The rows come from 4 hidden closed curves, with some noise, and rows from the same curve form a group. Each curve winds through 4 dimensions. The rows are also pushed far along 2 directions, which tell nothing about the answers.
Known rows, each followed by its group:
[ 12 -19  -6 -13  14 -22 -21   6  -1  26 -30  12  -5  14  -4 -22]
j_162
[  8  -7 -17  12   5 -10  -4   0  -5   1   2   1  -1   5   1   0]
j_9
[ 10 -33 -13  -1  18 -21 -27   3 -22  13  -1   1 -11  17  -7 -24]
j_337
[  3 -12  -2  -6   5   1  -5  -8  -6  -1  13  -3  -7   7  -6  -7]
j_603
[ -4  -1   6 -22  -2   0   1  -3  22  10 -10   9   4   3  -9   3]
j_9
[ -7  21  24 -38  -8  30  23  -5  62  -5  -5  17   7   4   4  13]
j_9
[-5 13  7 -2  4 23 16 -1 19 -2 -7 10  3 -8 13  5]
j_603
[ -8  20  10  -5   2  31  20   1  46  -9 -11  15  11   7  19  14]
j_162
[  0  22   6  -2  -7  12  25  -1   8  -9   8   1  -2 -25   9  11]
j_603
[  2  -4  -6   8   9   2  -4   1   1   6 -14   6   1   7   7  -6]
j_337
[-13   9  19  -6  -3  17  12  -3   3  -5   0   1   4 -15   1  10]
j_162
[-13  28  14   4  -6  37  33  -4  31 -17  -1   9  10 -15  16  27]
j_337
[  4   9   9 -22  -6  16  15  -9  28  -8  10   4  -2   5  -1   7]
j_603
[-18  35  20   0 -21  24  31  -1   7 -11   7  -7   8 -33   4  20]
j_603
[ 4 -2  9 -9 -2  2  0 -5  2 -4  5 -1 -5  6 -5  2]
j_162
[-3  6  6 -7  9 26 14 -3 35 -9 -2 15  3  5 13 12]
j_337
[ -4  -9  -2  -5   6   6 -10   1   1   5   1   0  -1  11   0 -16]
j_337
[-11   7  -3  11  -9 -12   0   8 -29   4  10 -15   2 -28  -4  -3]
j_9
[ 11   0 -13  -4  -7 -19  -5   4  -3   4   9  -5  -3   2  -6  -7]
j_9
[-8  9  2 -5 -6  0  3  7 11  5 -5  0  8 -7  0  3]
j_162
[ 19 -19 -16 -13   6 -33 -28   8 -10  19  -4  -1 -12  21 -10 -32]
j_9
[ -5  -4   7  11  -8  -7  -3  -3 -40  -8  21 -19  -5 -16 -11   4]
j_162
[  0  -5   3 -13  10  14   3  -3  23  -3   2  12  -2  11   5   1]
j_337
[  4   5  -1 -10   8  11   2   5  29   3 -11  11   0  13  13  -9]
j_9
[  3 -11 -16  17   5 -12 -12   1 -27   6   4  -8  -3   1  -1 -12]
j_603
[  3  18  -7   0 -14   1   8   1  14   0  -5  -2   4   3   0   1]
j_337
[  0  12   5 -11 -15   2  15  -5   9 -11  20  -6   0 -10  -7  15]
j_9
[ -1 -11  -6   0   0  -6 -17   0 -10  12  -8  -6   1  15 -10 -16]
j_603
[  4  12  -2  -6  -2   1   6   4  10   8 -14   5   0  -5   5  -6]
j_603
[ -7   6  -6  28 -19 -18   2  -1 -58  -9  31 -31  -3 -34 -13   9]
j_337
[  7 -20 -10   8   9 -15 -18   1 -25   5   4  -4  -9  10  -4 -15]
j_9
[-12  15  15  -2  -9  19  20  -7   6 -16  18  -4   2 -18   0  20]
j_337
[ -5  -1   7 -16   5  19  -2  -5  29   5 -15  10   4  23   0  -5]
j_603
[ -9   9  19  -9  -8  16  11  -5   9 -10   8  -2   2  -7  -2  12]
j_162
[ -7   2 -11  19  -1  -8  -6   9 -17   4  -2  -6   6  -9   5  -3]
j_162
[ 9  4  9 -7 -5 -1 10 -6 -1 -6  5  0 -5 -8 -3  8]
j_162

New rows, each followed by its group:
[  0  -8 -14   3   8   1 -12   6   0   6   2  -2  -2  14   5 -21]
j_337
[ 8 -3  0 -7 11  2  3  0  3  5 -6 10 -8 -3  7 -9]
j_603
[  3   9  -4   1 -12  -7   5  -1  -3  -2   9  -8   0  -4  -5   3]
j_337
[ -3   7   0   6 -13 -12   2   2 -20  -4  15 -14   1 -17  -8   4]
j_162
[ 4  8 -2 -5  3 14  7  2 25 -5 -2  9  0  9 13 -1]
j_9
[ 11  -9 -16   1  10  -9  -6   1  14   8 -11  11   1  15   3  -3]
j_9
[  5  25  11 -14  -7  17  28  -3  37  -8  -6  13   3  -9  10  19]
j_162
[ -4 -14  -5  12   8  -8 -16   3 -33  14 -10  -7  -3  -2  -3 -18]
j_603
[ 2 -6 -1  2 10 10  4 -3 -2 -3  5  3 -6 -2  6 -2]
j_603
[-4  3 -2  7  6 14  6 -1  3 -2 -3  3  1 -2 10  0]
j_603
[-20   5  -1  32  -7   0   8   1 -44  -6  18 -18   5 -38  -2  13]
j_9
[ -6   1  15 -13   1  10   2  -2  10   2  -8   6   1   1   0   0]
j_162
[ -6  24   3   3 -13   8  17   1   6  -4   1  -4   5 -18   5   9]
j_603
[ -3   8   2   3  -5  12  17  -9  15 -13  10   3   5  -6   0  24]
j_9
[ 14  -7 -16  -3  10  -6  -5   0  24   6 -12  13   1  21   5  -3]
j_9
[ 4 -7 -3  4  5  0 -4 -2 -5 -2  5 -1 -4  6  1 -3]
j_9
[  5   0  -1  -9  -1  -2  -7   1  13  14 -24   4   3  17  -2 -12]
j_337
[ 0 12 -7 15 -2  3  9  4  5 -7  0  1  4 -6 11  7]
j_162
[-17  14  19   2  -5  26  15  -1  11 -13   6  -2   8 -10   7  14]
j_162
[ -7  16   7 -13  -9  18  10  -1  24  -1  -2   0   5   6   2  -1]
j_337
[  4 -12  -4 -13  16   4 -14   2  20  18 -31  16   1  27   4 -21]
j_603
[ 7 10 -6 -8 -1  6 10 -1 25  1 -4  8  1  6  6  0]
j_603
[ -2   0   0  -7  -6 -13  -5   6 -15   7   8 -10  -4 -10  -8 -11]
j_9
[  3  -7   0   3  -2 -13 -10  -1 -18  12 -13  -4  -2   3  -9  -8]
j_337
[ -2  -2  -9  -1  -1 -10 -11   9  11   8  -6   1   6  12  -1  -9]
j_162
[ -5  -3  -7  16   5   4  -1  -1 -18  -1   4  -5   0  -5   5  -4]
j_603
[ -3   1  -2  -5  -5 -12  -7   7   2   8  -3  -2   4  -1  -6  -6]
j_162
[  1   8 -14  20  -8 -11   4   3 -21  -7  17 -13   0 -17   0   6]
j_9
[  1  26  11  -3 -12  13  28  -5  15 -13   5   3   2 -22   6  23]
j_162
[-8  7  0 -3  5 22  7  1 24 -4  2  5  4  7 11 -4]
j_337
[ -7   4   7 -13   1  14  11  -5  31   1  -9  12   8   2   0  15]
j_9
[-11  25  -2  15 -24  -1  21  -1 -15 -15  29 -17   5 -38  -3  24]
j_9
[  4 -16  -6   0  17   1 -10   1   4   6  -8  10  -4  13   5  -9]
j_337
[ -1  22  -1  12 -18   1  18  -2  -4 -12  10  -9   4 -21   0  19]
j_337
[  1  -3 -11  -7   1 -10 -13  10  20  11 -11   5   7  19   1 -13]
j_162
[ 11  -3 -13  -7  -5 -16 -11   2   1  10  -3  -3  -3  15  -7 -13]
j_337
[  2  -1 -18  18  -2 -18  -4   6 -21   5   5  -8   1 -13  -1   0]
j_9
[  6  -8 -17  -1   9 -15 -13   8   5  17 -18   8   2   9   3 -14]
j_9
[ 10  -6 -18  -6   0 -23 -11   5   4  15  -8   3   0   5  -6 -10]
j_9
[  8  -9 -14   9   4 -25 -17   8 -35  19 -11  -6  -7  -7  -4 -22]
j_603
[-2 -4  3  0 -2  3 -5  0  0 -5  6 -3  1 10 -1 -2]
j_162
[ -5  21  22 -24  -9  24  27  -7  25 -11  10   5  -3 -16   2  14]
j_603
[-10   9  -1  18  -2  14  12  -2 -10  -9  11  -7   2 -14   6   9]
j_603
[  6 -16 -12  -9   4 -28 -25  10  -7  21 -13   0  -1  15 -10 -22]
j_162
[  4   9  10  -3 -10   1  13  -6  -7 -10  11  -5  -5 -15  -4  12]
j_162
[  0   0 -13   5   4  -8  -3   6   3  10 -10   4   4  -3   3  -3]
j_9
